The rows are grouped in 3 ways, from coarse to fine. Each group lies inside one group of the grouping before and may be the whole of it. The rows also spread widely along 7 directions, which tell nothing about the answers.
In the rows, 128 means zero.
Known rows, each followed by its group in each grouping:
[146  97 153 152  88 163 135 115 112 163 121 120 114  93 106 107 117 142]
Fab j454 fek
[186 142 200 158  93 103  97 100 127 149 105 118 177 112 171 156 114  94]
pipob j122 met
[179 134 164 118  88 167 155  80 124 137 111 138 142 139 152 134 101 141]
Fab j616 Zuvu
[167 125 192 153 135  95 162 119 100 133 109 147 201 104 120 130 168 108]
Fab j616 vudoz
[142 121 122 142 120 133 171  99 114 133 132 112 118  99 116 131 134 161]
Fab j454 lafa
[137 146 116 146 100 215 139  39 141 144 105 154 109 113 169 111  78 179]
Mit j373 tikov
[179 151 181 136 104 125 140 103 109 123 120 120 170 112 180 158 140 123]
Mit j527 kar
[154 109 182 183  62 178 100  99 107 162 101 106 135  83 143 110 110 127]
Mit j527 mupi
[162 136 168  93 130 147 206 141 107 128 126 170 173 135 111 130 168 139]
Fab j340 suf
[138 142 112 117 132 194 182 136 101 128 136 122 136 113 140  97 131 180]
pipob j424 Gedo
[131 147  88 124 120 130 162  93 133 127 139 115 106  98 104 162 126 170]
pipob j654 sas
[175 133 179 137 151  95 138 128  97 142 128 154 203 121 172 126 145 105]
Fab j959 Dizu
[162 144 163 175 142  73 156  57 124 130 101 141 177 105 157 157 138 127]
Fab j454 pov
[130 133 159 211 139 106 130  78 108 138 104 141 176  64 129 121 152 126]
Mit j373 vute
[153 123 150 154 115 140 172  97 107 130 109 121 152 104 119 120 136 149]
Fab j616 Lef
[145 149 130 115 109 110 181 101 135 116 128 146 129 103  60 182 162 136]
pipob j424 Gedo
[138 128 162 168 146 139 173  73 128 156  86 195 179 105 109 106 146 138]
Fab j340 suf
[146 102 124 183  99  98  97  77 121 150 131  82 115  80 119 131 108 138]
Fab j616 vudoz
[155 152 120  97 118 120 154 128 121 125 152 116 133 116 131 169 134 145]
pipob j654 sas
[168 129 165 102 137  97 159 142 105 129 145 149 182 124 122 145 161 113]
Fab j616 Lef
[ 98 111  90 115 155 160 130 144 115 160 169 171 127  84  95  98 153 159]
Mit j527 mupi
[116 142 114 188 167 101 141  68 122 138 119 148 163  69 135 128 153 151]
Mit j527 kar
[167 131 150 102 104  81 153  99 138 131 147 142 128 119  95 192 146 115]
Fab j454 lafa
[124  99 113 156  89 112  71 111 146 176 148 116  93  72  69 141 112 123]
pipob j122 met
[186 156 176 147 131  85 170  76 113 115 108 121 181 124 188 167 136 129]
Fab j454 pov
[133 126 129 153 165  75 142  80 132 150 126 190 166  98  97 141 151 119]
Fab j959 Dizu

New rows. What belongs after each?
[170 156 183 153 125 133 171 130  91 124 100 113 195 107 170 133 149 134]
pipob j654 sas
[106  94 117 143 120 133 121 164  95 148 165 126 119  59  63 106 170 136]
Mit j373 tikov
[177 147 172 105  53 177 129  71 143 136 120 158 118 129 137 171 100 123]
Mit j373 vute
[155 141 131  99  89 158 117  84 165 158 129 164 112 130 117 156  94 134]
pipob j122 met
[177 127 172 145  78 157 137  57 136 148  95 143 139 125 138 134  96 130]
Fab j616 vudoz
[139 117 171 143 114  94 106 138 125 170 128 171 164  84  66 151 158  86]
pipob j654 sas
[139 126 129 140 156 114 159 105 114 143 135 147 152 103 134 120 143 146]
Fab j454 lafa
[158 106 151  72  72 157 105 186 100 148 185 112 114 110 115 144 140 119]
Mit j527 mupi
[133 116 130 123 124 128 160  88 136 147 126 181 135 107  64 136 143 137]
Fab j616 Zuvu
[150 132 137  69  96 166 202 181 109 114 149 126 121 113  64 146 172 153]
pipob j122 met
[127 120 126  90 117 171 137 136 127 158 154 188 124 104  91 121 147 138]
Mit j527 kar
[144 155 135 113 112 172 151  57 149 139 120 201 133 122 127 147 115 145]
Mit j373 vute
[150 160 126 171 133 133 179  92 101 113 105  84 156  94 167 138 131 173]
pipob j654 sas
[134 124 129 136 103 141 148 134 114 143 132 118 124  86  84 138 142 142]
pipob j654 sas
[167 130 162 153 126  76  84  52 156 172 123 169 167 124 160 160 101  97]
Fab j340 suf
[162 130 169 185  64 146 144  86 103 122 100  73 128  77 137 149 134 142]
Mit j527 kar
[158 141  94  99 123 123 176 101 119 113 162  88 102 122 152 160 122 176]
Fab j454 lafa
[170 121 199 169 112 130 172 123  84 132  95 115 180 100 149 113 151 127]
Fab j454 pov
[125 104  91 123  87 173 146  81 146 159 140 136  69 107  73 127 104 173]
Fab j340 suf
[164 117 151 135  90 145 101 160  93 146 152  70 135 100 154 121 116 128]
pipob j424 Gedo
[168 145 155  91 123 138 188  90 130 125 121 180 161 141 117 153 141 138]
Fab j616 Zuvu
[183 123 159  86  70 187 136 112 121 146 134 131 125 148 154 129  89 137]
Fab j616 Lef
[183 130 204 168 102 133 168 109  88 128  91 105 179 110 176 123 135 129]
Fab j454 pov
[100 104  93 143 127 133 103 123 123 159 170 151 103  65  68 118 141 141]
Mit j373 vute
[144 120 150  96 143  99  99 177 114 164 173 169 171 109 103 135 159  92]
pipob j424 Gedo
[179 132 189 117  84 132  94 126 126 160 130 145 161 124 140 152 117  89]
pipob j424 Gedo
[126 111 143 171 132 142  59  90 132 193 130 175 153  84 152  97 109 114]
Mit j527 kar
[166  97 137 122  94 149  88 141 102 161 164  86 124 115 165 104  95 135]
Fab j616 vudoz
[119 132  94 137 136 170 132  99 119 143 151 145 119  93 139 105 119 170]
Mit j373 vute
[162 129 145  84  66 189 171 172 101 131 141 101 110 116  98 141 135 150]
pipob j654 sas
[140  93 126 104  97 111  88 117 144 179 163 179 103 109  61 148 118 100]
Fab j959 Dizu
[113 120 129 204 143 163 133  84 107 157 103 140 155  63 141  79 135 160]
Mit j527 kar
[152 149 118  65 105 132 154 114 135 115 168 152 111 124 108 184 143 140]
Mit j373 tikov
[145 105 157 199 114  82 150 115  89 131 115  76 147  64 109 130 159 133]
Fab j454 pov
[184 148 165  98  37 148 144  87 148 131 114 123 102 127 100 205 106 122]
pipob j654 sas
[158 127 146 158 124  90  81  30 163 172 116 177 154 117 144 150  91 107]
Fab j616 vudoz
[ 89 103  87 173 148 101 128 127 109 146 159 121 117  40  57 118 178 153]
Mit j527 kar
[152 141 100  77 111 178 147 137 107 122 176 101 110 126 178 135 117 177]
Mit j527 mupi
[148  97 150 126 116 145 154 173  81 142 147 110 150  97 101  92 157 139]
Fab j616 vudoz
[170 156 177 161  85 109 164  65 122 103 103 123 152  95 121 187 149 124]
Mit j373 vute
[167 164 144 117 133  93 155  97 119 108 143 127 166 114 170 182 153 134]
Mit j527 kar
[160 119 164 167 106  96 113  60 136 156 109 144 153 105 117 147 115 112]
Fab j616 Zuvu
[189 122 187 156  94 154 116 101  97 148 111  96 170 127 205 106  93 129]
Fab j616 Zuvu
[165 104 183 206  90 127  91  82 110 170 101  93 144  87 168 110  92 120]
Fab j454 fek
[140 134 143 164  86 159 134  58 135 139 109 146 118  89 109 143 117 142]
Mit j373 vute
[159 114 178 118 117  78 106 190 106 150 157 126 171  93  93 149 173  84]
pipob j122 met
[148 117 128 148 125 120 175 137  83 114 140  74 143  92 120 120 153 160]
Fab j616 Lef
[171 124 142 143  75 118 115  65 142 146 128 101 110 120 144 167  93 135]
Fab j340 suf
[140 136 141 148 106 176 155  84 119 137 111 142 134  95 134 123 131 157]
Mit j527 kar
[131 120 108  90 142 172 145 101 140 165 145 201 133 130 110 102 113 152]
Fab j616 Lef
[148 127 102  85 128 136 142 105 131 140 164 146 118 132 126 140 115 154]
Fab j616 Zuvu
[161 112 155 191 122 132  84  78 111 169 113 106 162 102 194  88  86 131]
Fab j616 vudoz
[145 132 124 145  98 125 119  90 121 127 143 100 112  89 135 155 123 144]
Mit j373 tikov
[159 133 133 124 127 114 149  95 125 137 140 128 133 117 148 150 120 145]
Fab j454 fek
[137 129 166 182 136 132 110  85 136 173  92 174 179  91 131 104 124 117]
pipob j122 met
[174 150 148 117  90 129 149  21 169 143 107 168 116 141 138 185  90 133]
Fab j454 lafa
[155 111 156 157  83 102 106  56 150 166 117 145 114 100  97 163 109 110]
Fab j454 lafa
[177 154 151 152 117 152 199  68 106 110  98  94 149 124 198 133 114 174]
Fab j454 lafa
[161 141 209 179 108  97 153 104 117 143  78 155 196  86  94 159 166  93]
pipob j654 sas
[139  93 135 123  91 152 142 137 109 150 143 126 116  96  70 115 136 137]
Fab j616 Lef
[140 126 145 142  88 184 171 122  97 121 121 112 121  85 107 116 146 160]
Mit j373 tikov
[155 137 129 160 126  95 107  26 156 153 115 152 144 116 151 155  90 129]
Fab j616 Lef
[167 133 177 165 140 102 131  83 115 147 105 151 198 116 168 122 126 114]
Fab j616 Lef
[127 140 161 180 153 135 140  73 120 149  96 195 185  85 131 109 149 127]
Mit j373 tikov
[150 159 145 128 126 177 157  70 128 133 109 177 157 121 167 126 119 151]
Mit j373 tikov
[127 107  95 105 130 110 101  96 149 169 168 169 115 112  89 140 112 130]
Fab j616 Lef
[175 134 182 113  79 124  93 104 133 147 138 152 145 118 142 171 120  92]
Mit j373 tikov
[133 100 112 119 141  61  56  92 158 185 174 184 132 105  88 151 118  93]
Fab j616 vudoz
[178 128 134 140 103 101 102  91 119 140 152  68 120 118 200 157  87 141]
Fab j454 fek
[194 149 195 151 135 102 141  92 103 135 105 140 206 132 209 137 123 108]
Fab j959 Dizu
[125 119  96 127 124 151 203 106 114 126 132 145 103  94  61 124 151 173]
Fab j959 Dizu
[115 125 124 196 142 152 145  90 124 156  96 137 148  71 110  88 132 161]
pipob j122 met
[133 131 134 118 145 168 160 150  92 136 147 147 164 100 146 100 158 156]
Mit j527 mupi
[117 116 129 204 133  90 120  93 107 141 125 109 148  50 102 133 159 138]
Mit j527 mupi
[174 130 169 164  62 165 195  74 111 116  87  82 112 104 126 144 119 166]
Fab j454 fek
[147 111 110 113 136 108 133 153  95 138 175 104 129 105 133 126 137 141]
Fab j959 Dizu
[183 127 149  61 100 134 138 144 116 136 166 133 140 148 144 154 122 123]
Fab j616 Lef
[140 141 123 124 126 115 123 106 136 153 139 150 139 105 114 156 125 131]
pipob j654 sas
[152 129 141 131 158 140 179 143  87 133 138 122 167 110 167  98 147 160]
Fab j454 fek
[146 100 130 142 137  83 121 164  80 136 172  75 152  87 126 119 153 132]
Fab j616 Zuvu
[127 134  91  91 141 121 184  81 150 134 147 183 108 119  81 160 139 163]
Fab j454 pov
[167 133 163 145  42 209 134  71 125 136 105 118 102 109 144 135  90 147]
Mit j373 vute
[176 173 159 103 112 101 186  87 128  96 127 141 159 120 137 205 164 132]
Mit j527 kar
[132  98 133 148 111  97  91 179  94 154 171  83 131  69  83 125 155 112]
pipob j424 Gedo
[191 174 170 124  96 111 187  90 127  94 103  99 158 125 154 193 139 140]
pipob j122 met
[183 116 170 100  89 121 130 148 102 139 150 121 143 126 134 148 132 108]
Fab j959 Dizu
[145 122 113 110 131  94 109 191  90 140 188  73 138  92 136 142 146 132]
pipob j654 sas
[199 154 191 110 103 143 187  99 107 117 104 146 175 147 172 151 128 126]
Fab j959 Dizu
[128  89 162 193  74 163  77 122 117 195 105 125 124  64  84  94 109 115]
pipob j654 sas
[159 127 122 101 134  83 165 148  98 114 171 110 137 110 112 162 162 135]
Fab j959 Dizu
[140 113 158 163 126  65 135  88 130 147 118 163 164  87  59 157 161 101]
Fab j616 Lef
[144 112 130  83  96 155  87 146 129 166 176 155 114 111 119 136 124 119]
Mit j527 kar
[180 125 188 111  61 179 150 173  89 131 130  92 140 115 123 129 138 123]
pipob j424 Gedo
[134 128 145 172  97 175 168 100  99 121 107 109 128  75 112 112 144 164]
Mit j373 tikov
[153 120 136  76 104 113 158 122 135 139 156 167 115 122  77 171 147 125]
Fab j454 pov
[168 132 159 185 129  77 129  78 111 133 117  88 161  96 181 148 120 132]
Fab j454 fek
[135 110 141 202  76 145  79  67 123 159 117 107 110  66 124 125 100 131]
Mit j373 vute
[112 101  94 107 111 173  74 122 136 183 174 163  95  96 111 109 106 143]
Mit j527 mupi
